There are 3 ways to turn a row about zero (a turn may also mirror it). The second row of each pair is the first, turned, with some noise. The first 27 pairs use one turn. New pairs use 2 turns, one after the other, and a turn may come again.
Some pairs, each with its turns in order after it:
[-2.57  2.60  5.28 -2.13 -1.64  1.23 -0.44 -0.61]
[ 3.03  4.40  2.76  0.22  1.01 -0.68 -0.39  3.58]
(0)

[ 4.05 -0.46  0.26  0.02  1.43 -0.45 -1.30  4.46]
[ 1.73 -0.59 -0.66 -3.29  4.44  1.93  1.38  0.59]
(2)

[ 3.04 -1.03  1.11 -1.46  1.51  0.23 -0.75 -0.79]
[-1.86  0.92  1.98  0.27 -1.53 -1.06  2.05 -1.34]
(0)

[-1.29  3.65 -0.92  0.96 -1.96 -1.02  1.75 -2.36]
[ 0.05  0.43 -4.73  0.02 -1.23 -0.09  1.61  1.92]
(1)

[-1.28 -2.64  1.52 -3.56 -0.79 -0.89  2.98  1.36]
[ 2.67 -0.45  2.09 -2.40 -1.04 -3.58 -1.95 -0.88]
(0)

[-0.14 -1.44  0.22  1.33 -3.16  0.41  0.09 -2.23]
[ 0.41  0.53 -3.03 -0.43 -0.59 -1.77  1.12  1.91]
(0)

[ 1.30 -0.80 -2.71  0.03 -3.80  1.70  5.20 -0.77]
[-3.55  1.81  0.65  4.52  1.37  3.78 -1.86 -0.31]
(2)

[-2.14  4.70 -3.20 -0.74 -3.27  2.31  3.23  2.18]
[-1.60 -1.95 -4.02 -3.95 -3.92  0.78  3.69 -0.82]
(1)

[-2.51  1.04  0.91 -0.71 -3.24 -0.35 -0.09 -0.76]
[-1.24  1.98  0.32  0.49 -3.42  0.62  1.15 -0.89]
(2)

[-1.32 -3.25  2.14  0.93 -2.08 -0.85 -2.00  3.79]
[ 3.33 -1.85  0.65 -0.95 -4.27  0.90 -0.11  2.33]
(0)

[ 0.57 -3.67  1.30 -2.92  1.40  0.41  2.72 -4.46]
[-2.21  2.52  0.09 -0.36 -1.45 -6.03 -1.50 -1.73]
(0)

[ 1.51  0.27 -3.16  1.02  0.04 -0.18 -0.55  4.10]
[ 1.97 -0.49 -1.46  0.29  3.47  2.26  1.56 -2.17]
(2)

[-3.27  0.10  1.47  3.88  3.79  7.02 -1.64 -3.65]
[-4.08  1.60 -0.60  7.34  0.24 -0.63 -2.98  4.95]
(0)

[ 1.64 -4.97  0.53  6.30 -2.85 -2.39  1.81 -0.68]
[ 4.58  6.22 -0.23 -2.87  3.88  1.35 -0.93 -0.12]
(1)

[ 0.05  1.77 -0.84 -0.91 -2.27  0.03  1.65 -0.73]
[-1.94  0.30  0.99  1.79 -0.64  1.35  1.17 -0.24]
(2)

[-2.61  2.67 -0.98  2.17 -1.66  2.47  3.09  1.28]
[ 1.63 -0.71 -2.95 -3.25 -3.89  1.03  1.09 -0.67]
(1)

[-1.58  0.96 -0.49  4.01 -0.27 -3.59 -3.63 -5.54]
[ 2.90  3.64 -1.54  3.17  0.61 -2.84  1.00  5.73]
(1)

[ 1.62 -0.70  1.27 -3.46 -1.42 -1.33 -0.80  3.27]
[ 3.23 -0.62  3.15 -1.47 -1.36 -0.06  2.21 -1.55]
(0)

[-3.03 -0.79  2.97 -0.49  0.82 -1.54  1.00 -3.55]
[-0.37  4.19 -0.50 -1.36 -0.99 -1.65 -3.29  1.04]
(0)

[ 0.11 -1.55  3.38  3.14 -1.18 -0.42  0.53 -0.98]
[ 2.81  3.34 -0.64  0.92  0.16  0.82 -1.95 -0.96]
(1)

[ 0.45  3.63  1.52  0.40  5.73 -1.97  0.00  1.91]
[ 2.62 -4.61  0.87  3.94 -0.23  2.84  0.88  0.85]
(1)

[ 0.90 -0.89 -0.73 -0.77 -3.97 -0.63  1.03  3.38]
[-2.21  2.09  0.22 -2.40  0.39  2.13  2.30 -2.50]
(1)

[ 0.81  0.37  2.23 -0.72  0.74  3.14  0.49 -1.81]
[-1.37 -1.96  1.94 -1.29 -1.43  0.56 -2.26  1.52]
(2)

[-2.43 -1.82  3.80 -0.50 -0.25 -2.68  0.72  2.04]
[-0.06  4.50  0.44 -3.12 -0.38 -1.99  0.00 -0.87]
(2)

[-2.63 -2.16 -2.79 -4.01  3.46  0.72 -2.28 -3.80]
[-3.10 -2.51  2.42 -0.13  0.13 -3.69 -2.99  4.75]
(1)

[-1.20  0.06 -1.08 -1.58 -4.09 -0.33 -4.98  2.21]
[ 3.62  1.51 -1.67 -0.42 -3.09  3.24  3.70 -0.41]
(2)

[-3.79 -2.26  0.76  1.32 -0.61  0.59 -3.00 -1.19]
[ 2.31  0.71 -2.31 -0.44 -4.14 -1.48 -1.71 -0.64]
(2)

New pairs. What belongs after each?
[ 0.68  4.49  2.73  2.73 -5.20  0.90 -2.86  1.09]
[-1.29 -5.75  4.96 -0.12  3.65 -1.00 -0.17  0.00]
(0) (0)

[ 3.96 -0.79  1.80 -3.89  0.27 -2.02 -5.37  2.74]
[-0.33  2.09 -6.75 -0.20  0.42  0.01 -3.17 -4.11]
(0) (1)

[-1.45  1.88  0.70  3.57 -0.20 -3.41  1.27 -0.20]
[-0.79 -2.36  0.05  0.29  2.87  3.83 -0.22 -1.29]
(1) (2)

[-2.30  2.76 -2.54 -2.49  1.74 -0.56  1.79  0.78]
[-3.78  0.57 -1.08 -1.52 -0.18 -2.68 -1.92  1.89]
(2) (2)

[ 0.07 -2.18  2.26 -2.91  3.05 -0.10 -0.88 -1.06]
[-2.86  0.83 -1.20 -1.28 -3.54 -0.57  2.27  0.47]
(0) (2)

[ 0.51  0.84  2.81 -0.63  0.09 -2.67 -2.35 -2.67]
[ 3.34 -1.87  0.69 -3.31  0.75  0.01 -0.69 -1.12]
(2) (0)

[-1.00 -0.69 -0.79  0.27 -3.78  0.54 -2.56  0.28]
[-0.74 -0.37 -0.93  1.70  3.30  2.66  0.19  0.29]
(0) (2)

[ 0.61  1.47  1.53 -0.08 -1.14  2.18 -0.52  1.85]
[ 1.14  0.79  0.64  1.90  0.12 -3.04  0.16  0.13]
(2) (0)

[ 0.30  2.73 -0.09 -0.61  0.58  0.80  2.13  4.59]
[-2.28  3.30  1.59  1.58  0.18 -3.15 -1.91  0.20]
(2) (0)

[-2.43 -0.98  1.17 -2.71 -1.21  4.04  4.41 -1.11]
[-0.60 -1.11 -1.58 -4.16 -5.65  0.41  0.41  0.00]
(2) (2)

[ 2.94  1.49  0.06  0.68  4.51 -0.99 -2.57 -2.38]
[ 2.80  4.24 -0.32 -0.41  4.08 -1.22 -0.71  0.69]
(2) (2)

[ 0.14 -2.06  1.25 -0.90  0.56 -2.15  0.01  1.74]
[-0.52 -1.35  2.09 -0.70  1.34 -0.48  2.37 -0.02]
(2) (2)

[-0.33 -3.81 -1.04  0.42 -0.16 -0.58 -3.82  3.51]
[ 0.25  3.42  3.98 -1.87  0.76 -0.57 -0.22  3.18]
(1) (0)

[ 2.33 -1.40 -3.48  1.50 -2.67  0.76  4.60 -2.15]
[ 0.16  0.37  1.25  1.61  1.38 -0.33 -0.91 -7.01]
(1) (0)

[-3.98 -3.49 -0.96 -4.20 -0.17 -3.11  5.69 -0.57]
[ 0.51  5.26 -0.98 -0.53 -3.48  1.75  3.97 -5.33]
(0) (0)

[-0.74  0.28 -0.36  0.63  1.15  1.19 -1.05 -3.76]
[ 0.24  3.53  1.85 -1.03  0.99  0.67  1.15  0.22]
(2) (1)

[-1.58  1.01  1.85 -0.99 -1.51  1.47 -2.07 -4.36]
[ 1.69 -0.24 -3.35 -1.74  0.28  4.30  0.13 -0.01]
(1) (0)

[-3.64 -0.26  5.44 -1.04  2.27  0.51 -2.98  3.81]
[ 0.93  1.63 -1.60  0.28 -1.04 -0.57  3.19  7.44]
(1) (0)

[ 0.69 -5.23  0.72  1.08  0.82 -1.76  1.75 -0.07]
[-0.24  0.37  1.28  1.17  0.93  5.19  0.70 -2.46]
(2) (0)

[-1.13 -0.84  1.66 -1.31  1.70 -3.06 -1.34  0.80]
[-0.24 -0.92  1.19  1.35 -0.50  1.15 -0.45  3.99]
(1) (0)

[ 0.09 -1.42  0.77 -2.53 -1.40  2.67 -3.69 -2.65]
[-1.21  2.45  1.01 -1.45 -0.03 -0.05  2.14 -4.84]
(2) (1)

[-0.01  0.76 -2.81 -0.37  1.33  6.18 -4.25  2.08]
[-0.55  1.67  1.95 -1.55  3.79 -4.79 -2.95 -4.06]
(2) (1)

[ 0.41 -3.88  0.27 -0.91  4.63  0.29  1.77 -2.11]
[ 2.90 -0.19 -2.06 -4.05  1.52 -2.08  3.08  0.90]
(2) (2)

[ 1.44  1.71 -2.82  0.56  1.35 -0.53 -1.04  1.56]
[ 0.02 -1.01  0.24  0.95 -0.77 -0.44 -4.01  0.45]
(0) (2)

[ 0.38 -3.22  2.67  4.13 -0.88 -3.82 -1.83  0.79]
[ 1.68 -0.83 -1.00  0.07  3.53  2.08 -0.04 -5.65]
(2) (0)

[ 1.78 -0.17  2.19  1.69  0.39 -0.98 -1.76 -2.22]
[ 2.35  2.46  0.56  1.19  1.38  0.92  1.43 -1.47]
(2) (2)

[-0.43 -4.47 -0.24 -1.73 -1.41  2.87  0.33 -3.99]
[ 3.53  0.02  0.25 -0.81 -2.28 -2.81  4.87  0.22]
(1) (2)

[ 3.42 -0.73 -0.92  0.93  0.25 -0.30 -3.48 -0.42]
[-2.80  1.23  0.21  2.63 -0.92  1.12 -2.22 -1.70]
(0) (2)

[-0.51  1.63 -0.31 -1.34 -0.38  2.09 -1.38  0.06]
[-0.58  2.52 -0.85 -0.77  0.19  0.95 -0.27  1.53]
(1) (1)

[-1.72  1.95  2.19 -0.31  4.56  0.58 -0.26  1.31]
[ 0.05  1.29 -3.79 -1.54 -0.54  2.52 -2.63  1.48]
(1) (2)

[ 3.65  0.93 -1.05  0.86 -0.47 -2.65  1.41 -2.26]
[-3.32 -2.26  0.56  0.90  0.87  1.11 -2.01 -2.64]
(1) (0)

[ 2.70 -0.60  1.17  0.58  5.38 -2.25 -0.37 -1.27]
[-1.49  2.13 -2.02  0.85 -5.19 -0.71 -2.00  1.56]
(0) (1)

[ 4.87 -2.18 -2.44 -3.74 -2.87 -2.29  1.43 -1.19]
[ 0.42 -5.05  1.22  0.34 -2.27  1.04 -2.47  5.07]
(1) (1)

